All rows are made from the same 8 directions, up to rounding. Whole rows:
-0.95 0.37 -0.32 -1.71 3.45 1.88 -0.95 -0.45 1.37 1.25 -1.37 -0.09 -1.45
 -1.57 -1.91 1.61 0.48 0.21 -0.24 -1.01 0.82 -0.35 -0.29

0.08 -1.69 -0.06 1.96 -3.13 -1.63 1.13 -0.05 -1.25 -1.23 -1.69 0.83 0.31
 0.90 1.61 0.37 0.45 1.22 -0.20 0.21 -0.73 0.16 -1.05

1.54 -1.03 -0.19 1.74 -1.11 -1.19 0.82 -0.29 -0.98 -1.36 -1.32 1.24
 -0.43 0.66 0.98 -0.88 0.62 0.45 1.24 1.21 -0.92 0.57 -1.35

1.02 -0.82 0.48 -0.89 -2.96 -2.35 -0.77 0.87 1.39 0.50 -0.13 -1.41 2.57
 0.51 -0.06 0.81 -1.22 -1.50 -3.79 -1.18 1.64 -1.93 0.79

-5.04 -0.07 0.01 2.35 -3.15 2.05 1.41 -0.66 -2.44 -1.51 -0.99 0.25 0.58
 1.09 0.16 1.93 1.02 3.64 0.58 -0.07 -0.40 -1.79 0.59

-2.98 1.04 0.46 -0.02 -0.46 2.23 0.51 0.35 1.40 1.90 0.97 -0.70 0.94
 -1.66 1.07 -0.51 0.71 1.32 -0.74 -0.07 -1.85 -0.03 0.76

-1.32 -1.76 0.26 -2.82 3.51 1.12 -1.88 -0.84 -0.51 0.67 2.08 0.27 -1.75
 -0.55 0.10 1.23 -0.69 -1.77 2.55 -2.43 2.02 4.37 0.37

0.33 -1.03 -0.31 0.63 -2.24 -1.45 0.31 0.32 0.81 -0.14 -3.66 -0.18 0.46
 -0.20 -0.38 2.00 0.42 1.27 -3.16 -0.71 0.16 -2.33 -0.99

-2.51 -1.78 1.60 -0.84 -0.46 1.78 -0.77 -1.08 2.06 2.05 1.43 0.50 3.51
 -0.27 0.52 -0.97 0.29 -2.35 0.80 0.25 2.12 -0.61 0.61

0.82 -3.44 0.50 0.56 -1.30 -2.48 0.86 -1.04 -0.10 0.81 -1.63 2.08 1.75
 1.76 0.98 0.65 -0.26 -2.26 -0.13 0.09 2.99 -0.65 -1.58

0.24 -0.60 0.68 0.30 -0.09 0.48 -0.05 -0.58 1.24 0.68 0.06 0.72 1.74
 -0.02 0.10 -1.50 0.47 -1.34 0.74 1.33 0.57 -0.91 -0.30

-3.25 3.20 -1.45 -1.63 3.54 1.65 -0.54 -0.65 -5.50 -2.66 2.30 -1.19
 -3.08 3.63 -5.29 5.03 -2.37 1.04 1.31 -2.35 4.84 -2.21 3.07

The start of a row, then its end:
-1.53 -1.91 0.44 -0.67 0.58 0.28 0.21 -0.36 0.29 1.71 0.75 0.82 -0.28
 -0.85 2.25 0.14 0.20 -0.47
0.95 -1.13 -0.19 3.18 -0.58
-1.04 1.98 -0.24 -0.44 1.37 1.14 0.27 0.09 -0.26 0.54 1.03 -0.54 -0.17
 0.27 -1.38 0.39 -0.40 0.22
-0.26 0.10 0.54 -1.48 1.02
-0.15 -1.96 0.59 -0.52 -0.97 -2.03 0.54 -0.72 0.06 1.52 -0.09 0.91 2.69
 2.30 -0.40 1.37 -1.28 -2.91
-1.49 -0.50 4.49 -2.46 0.02
4.21 2.30 -0.96 -1.63 4.11 -1.58 -0.08 0.72 1.09 1.27 -0.07 -0.32 -1.75
 -0.17 -2.09 -0.31 -1.12 -1.90
-1.48 0.37 0.75 -1.02 -0.34
-5.33 -5.14 1.95 -1.54 -0.44 2.67 -1.49 -2.49 2.75 2.71 -1.92 1.56 3.84
 -0.69 -0.14 2.37 1.18 -2.06
0.40 -1.65 4.77 -1.22 -0.54
0.46 -1.41 0.63 -0.89 2.85 0.46 -0.50 -1.49 -0.51 0.54 2.12 1.77 0.37
 1.20 -0.14 -1.32 -0.44 -3.33
3.75 0.78 2.77 1.61 -0.20
3.70 0.97 0.91 -1.95 -1.01 0.82 -4.67 1.27 3.89 -2.17 1.24 -3.24 1.61
 -2.80 -1.37 -3.32 0.17 -1.50
-0.77 0.47 -2.04 0.47 1.55
-0.97 0.32 1.12 0.38 -0.17 2.86 -1.11 -0.78 1.71 -0.27 1.02 0.03 2.35
 -0.77 -0.60 -2.69 1.17 -0.74
2.12 2.10 -0.33 -1.18 0.65
1.19 -1.53 -0.10 1.70 -3.47 -1.86 0.77 0.70 0.82 -0.48 -3.00 0.16 0.23
 -0.96 2.12 -0.12 1.04 1.78
-1.99 0.11 -2.61 0.30 -1.63
-3.00 -0.35 -0.10 1.02 -3.40 1.11 -0.48 0.34 -1.52 -2.43 -0.84 -1.24
 -0.43 -0.36 0.49 1.78 0.68 3.53
-0.39 -1.41 -1.74 0.52 0.78
-0.59 6.52 -0.73 0.09 2.82 0.94 3.77 2.14 0.78 4.88 4.63 -1.14 -0.73
 -1.13 1.60 -2.79 -0.91 0.92
-2.09 1.62 -4.07 -0.46 1.58
-3.62 1.44 -0.41 -0.27 0.84 2.32 1.09 0.73 0.82 2.29 -0.33 -0.77 -1.65
 -2.61 1.27 1.28 0.96 3.28
-1.45 -1.39 -3.10 1.25 0.12
-0.92 -2.31 -0.54 -1.11 5.39 1.86 -0.37 -2.26 1.07 1.40 -5.06 2.67 -2.44
 -1.05 -2.65 3.13 1.62 -0.14
1.50 -0.64 2.97 -0.83 -2.80
-0.40 2.56 -0.24 -1.08 1.60 0.98 -0.21 0.89 -0.44 0.46 3.28 -1.38 -1.09
 -0.54 0.06 -0.82 -0.84 0.17
0.32 -0.41 -1.31 1.57 1.63
0.74 -0.79 -0.60 -0.64 -2.02 0.20 -3.69 0.29 -0.52 -5.13 -3.57 -2.27
 -1.57 -0.68 -3.22 3.09 0.43 2.51
-1.23 -2.14 0.14 -0.87 0.46
2.76 0.27 -1.19 -2.52 1.67 -2.46 -1.29 1.78 0.32 0.18 -0.49 -1.81 -3.70
 -1.80 0.36 2.07 -1.22 0.51
-2.85 -3.32 -1.44 3.63 -0.25
1.43 2.40 -0.72 -0.34 -2.34 -2.60 0.51 2.15 -0.09 0.05 0.44 -2.48 0.22
 0.46 -0.35 1.19 -1.67 0.85
-4.91 -1.22 -0.74 -2.02 1.40
1.47 -0.62 0.15 0.30 -1.72 -2.48 -0.29 -0.26 -3.59 -2.77 3.03 0.08 0.88
 3.91 -0.30 -0.19 -2.13 -2.28
1.78 0.05 3.05 0.32 1.38
-0.35 0.29 0.41 3.35 -4.02 -0.55 2.23 -0.45 -0.11 -0.53 -1.91 1.02 3.54
 2.06 -0.32 -1.05 0.78 0.61
-1.06 3.03 0.46 -5.60 -0.38
2.47 -0.54 -0.47 -0.96 1.55 -2.88 0.78 0.04 0.24 1.69 -0.96 0.78 -0.15
 1.25 -0.73 1.27 -1.31 -2.30
-1.99 -0.53 2.75 -1.28 -0.88
-2.75 -1.51 -0.05 1.24 -3.68 -1.77 1.60 -0.42 -2.92 -0.71 -0.72 0.44
 1.50 3.21 0.08 3.34 -1.04 0.72
-1.60 -1.34 3.07 -2.44 0.53
6.46 1.72 0.38 -1.01 2.11 -1.57 -0.62 1.34 4.72 2.42 1.15 -0.46 1.04
 -2.40 0.81 -5.37 -0.02 -3.44
-1.18 2.70 -2.60 0.47 -0.84
-3.22 -1.17 0.28 0.56 1.32 -1.29 4.28 -1.60 -2.00 4.58 1.36 3.25 2.07
 3.85 0.93 1.81 -1.44 -2.72
0.10 0.25 5.33 -2.48 -0.43
-3.73 -1.40 0.93 -0.15 -2.33 1.00 0.49 -0.28 2.27 2.69 -1.41 -0.14 3.11
 -0.78 0.58 1.57 0.58 0.30
-2.89 -0.94 1.16 -2.60 0.16
1.65 -0.16 -0.53 -3.12 2.96 -0.21 -2.61 0.44 1.78 0.26 -1.47 -1.39 -2.00
 -1.80 -2.24 2.23 -0.54 -0.73
-1.92 -2.49 1.16 0.72 -0.05
1.53 3.38 -1.20 -0.73 2.07 -2.99 2.83 1.60 -2.31 2.40 3.77 -0.49 -1.76
 2.00 0.79 0.36 -2.83 -1.00
-2.01 -0.67 0.29 0.58 1.14
-3.47 -0.89 1.88 1.09 -2.35 3.07 0.43 -0.64 3.07 2.43 1.14 0.51 4.28
 -1.70 2.38 -3.12 1.80 -0.27
0.86 1.94 -1.58 -0.66 0.26
0.28 3.46 -0.35 2.25 -1.45 1.87 -0.09 0.42 -1.75 -3.78 1.10 -1.16 -0.22
 0.65 -1.54 -2.22 0.66 2.48
1.88 2.60 -2.69 -1.87 1.43
-4.54 -0.37 1.90 -2.98 -1.25 2.29 -2.06 0.17 1.99 2.60 5.16 -2.21 4.03
 -0.67 0.73 -0.09 -1.34 -2.45
-0.99 -2.20 2.20 0.64 3.42
-5.54 -5.19 0.41 -0.94 1.75 2.56 -1.03 -2.74 -2.15 -0.40 -1.74 2.42
 -1.80 0.10 0.44 4.17 1.12 0.70
4.18 -3.03 3.23 3.82 -1.25
0.48 0.25 0.27 2.91 -3.09 -0.47 1.99 0.76 -0.74 -0.54 1.51 0.59 0.26
 -0.49 4.28 -3.76 1.03 1.69
1.69 2.15 -5.00 2.92 -0.63
-4.93 -1.60 -1.13 -0.47 1.27 -0.32 2.59 -1.01 -0.96 3.22 -5.34 1.48
 -1.34 0.95 -1.71 7.70 -0.05 2.25
-4.16 -3.43 4.22 -3.86 -1.47
-3.20 -1.86 0.44 1.97 -3.79 -0.31 3.04 0.12 3.03 4.05 -4.74 1.08 2.76
 -1.60 2.53 1.56 1.85 2.32
-4.79 -0.04 -1.36 -3.35 -2.06
-3.11 -0.23 0.72 1.24 -4.19 0.25 0.28 -0.35 -2.41 -1.80 2.04 -0.58 2.88
 2.77 -0.10 0.67 -0.82 0.27
0.26 -0.03 1.98 -2.14 2.10
0.54 1.08 -0.82 -0.90 1.73 -2.08 1.40 0.71 -2.64 0.93 2.91 -0.02 -2.10
 1.60 0.97 0.98 -2.08 -0.76
-0.08 -1.43 0.72 2.40 0.67
1.66 0.76 -0.14 0.59 -4.55 -2.36 -0.28 2.38 -0.37 -1.64 1.60 -2.48 -0.09
 -0.80 2.83 -1.19 -0.71 1.72
-2.43 -0.98 -4.15 2.61 1.03
-2.41 0.66 0.75 -0.16 2.36 4.86 -1.51 -1.50 1.58 -0.27 -0.07 0.39 0.77
 -1.44 -2.15 -1.38 1.84 0.21
3.21 1.71 0.12 -1.34 0.39
-3.17 -0.24 0.05 -0.06 -0.90 1.97 -0.64 -0.26 -0.04 -0.57 -1.27 -0.69
 -0.06 -0.76 -0.78 2.03 0.75 2.14
-0.53 -1.22 -0.06 -0.79 0.50
-0.27 -2.01 -0.23 0.08 0.47 -0.31 -0.13 -1.11 0.06 -0.25 -3.67 1.24
 -0.24 0.50 -1.57 2.48 0.58 0.07
-0.43 -0.54 2.43 -1.90 -1.44
-0.16 0.95 -1.00 0.18 2.11 -0.05 0.82 -0.56 -2.05 -0.70 -1.21 0.71 -1.89
 1.53 -2.23 2.15 -0.38 0.67
0.39 -0.14 1.83 -1.70 -0.25
0.82 -0.88 -0.79 -0.73 -2.57 -2.67 -0.91 1.57 -1.24 -1.75 -0.93 -1.89
 -2.03 -0.42 1.08 2.71 -0.97 1.91
-2.90 -3.29 -1.31 2.54 0.22
1.41 0.13 -1.37 -1.17 2.52 -1.72 0.05 0.17 -1.34 -0.27 -2.05 0.07 -3.16
 0.57 -1.78 3.31 -0.91 0.40
-1.40 -1.93 1.60 0.00 -0.76
1.96 0.26 -0.58 1.03 -1.71 -3.28 2.22 1.42 -0.83 0.95 0.50 0.09 -0.81
 0.33 3.04 -0.63 -0.76 0.52
-1.87 -0.16 -2.34 1.86 -0.74
-0.88 3.85 -0.50 0.41 -0.01 1.69 0.09 0.95 -0.93 -1.21 1.85 -1.84 -0.61
 -0.04 -1.39 -0.57 -0.24 2.02
-0.27 0.65 -1.88 -1.44 1.96
-1.91 0.49 1.17 -2.40 -1.15 3.05 -3.94 0.93 2.23 -0.93 3.29 -3.32 1.08
 -3.00 0.30 -1.32 0.13 0.25
0.19 -1.71 -2.10 2.89 2.69
-3.87 0.12 0.55 -0.97 -0.56 0.64 0.87 -0.24 0.09 2.65 1.48 -0.35 2.34
 1.11 -0.35 2.07 -1.07 -0.82
-2.03 -1.36 3.02 -2.42 1.54
-3.72 4.45 0.34 -0.58 -1.20 1.71 0.99 1.05 -0.13 1.86 4.23 -2.52 2.97
 1.31 -1.59 0.34 -1.71 0.14
-2.95 -0.04 1.21 -4.61 3.88
4.19 -0.17 -0.27 -0.64 -0.09 -4.34 1.02 1.08 0.67 1.80 0.50 0.12 0.47
 0.97 1.11 -0.62 -1.74 -2.74
-2.72 -0.11 0.90 0.04 -0.64
-2.53 -1.80 0.05 -2.62 0.46 1.27 -3.19 -0.31 -1.00 -1.83 0.30 -1.53
 -1.59 -0.63 -1.22 3.53 -0.57 0.58
0.46 -3.90 1.83 2.72 1.27
-0.14 -4.08 0.56 1.21 -3.68 -0.32 -2.57 -1.73 -2.27 -5.59 -2.68 0.67
 1.09 2.21 -1.68 1.64 0.62 0.09
2.61 -0.28 2.99 -0.75 -0.36
3.29 2.40 -0.55 1.87 3.92 -0.11 2.39 -1.01 -1.30 0.19 0.95 2.66 -0.71
 2.14 -1.23 -3.44 0.11 -1.90
3.71 4.48 0.50 -1.84 -1.13
-0.17 -0.81 -0.94 1.20 1.68 -1.02 2.02 -0.82 -3.76 -0.76 -0.16 2.21
 -3.00 1.87 0.98 1.15 -0.19 0.78
2.84 -0.10 0.41 2.44 -1.32
-2.29 0.43 -0.95 -0.59 4.25 0.90 2.55 0.00 -0.51 3.79 -0.06 1.48 -3.75
 -1.66 2.19 1.48 0.44 1.67
0.48 -1.41 -1.83 3.64 -1.46
0.80 0.52 0.67 -1.16 -0.89 0.23 -1.23 0.86 3.79 1.68 -0.37 -1.55 2.28
 -1.97 -0.34 -1.00 0.17 -0.93
-3.08 0.03 -0.59 -1.82 0.50
-0.55 0.95 -0.12 -1.93 5.26 2.75 -0.75 -0.70 2.30 2.41 -0.55 0.46 -1.38
 -2.15 -1.78 0.07 0.79 -0.70
0.87 0.05 0.45 0.01 -0.51
0.15 -1.08 1.30 -1.22 0.68 3.12 -3.19 -0.52 4.12 0.01 -0.39 -0.62 1.53
 -3.36 -0.33 -2.60 1.84 -0.94
1.50 0.83 -1.40 1.01 -0.12
-3.53 -0.11 0.68 1.84 -1.71 0.83 2.21 -1.29 -2.24 0.45 1.76 1.49 2.82
 3.17 0.12 0.00 -0.34 -0.57
1.59 1.46 2.71 -2.87 0.93
2.41 0.70 0.60 -1.30 -0.98 -1.34 -1.66 1.12 0.21 -0.77 4.21 -1.74 1.14
 0.28 0.87 -2.49 -1.62 -2.42
0.16 -0.12 -0.34 2.15 1.83
-2.79 -3.28 1.01 2.35 -0.53 -1.00 4.19 -2.12 -2.90 2.76 2.55 4.53 2.14
 3.52 4.23 -1.38 -0.22 -2.52
4.25 1.72 2.60 1.84 -1.36
0.35 -1.31 -1.09 2.26 2.86 -0.83 3.70 -1.17 -1.88 1.45 -2.97 3.93 -3.34
 0.41 2.00 0.38 1.38 1.36
2.52 1.28 -1.15 1.94 -3.62
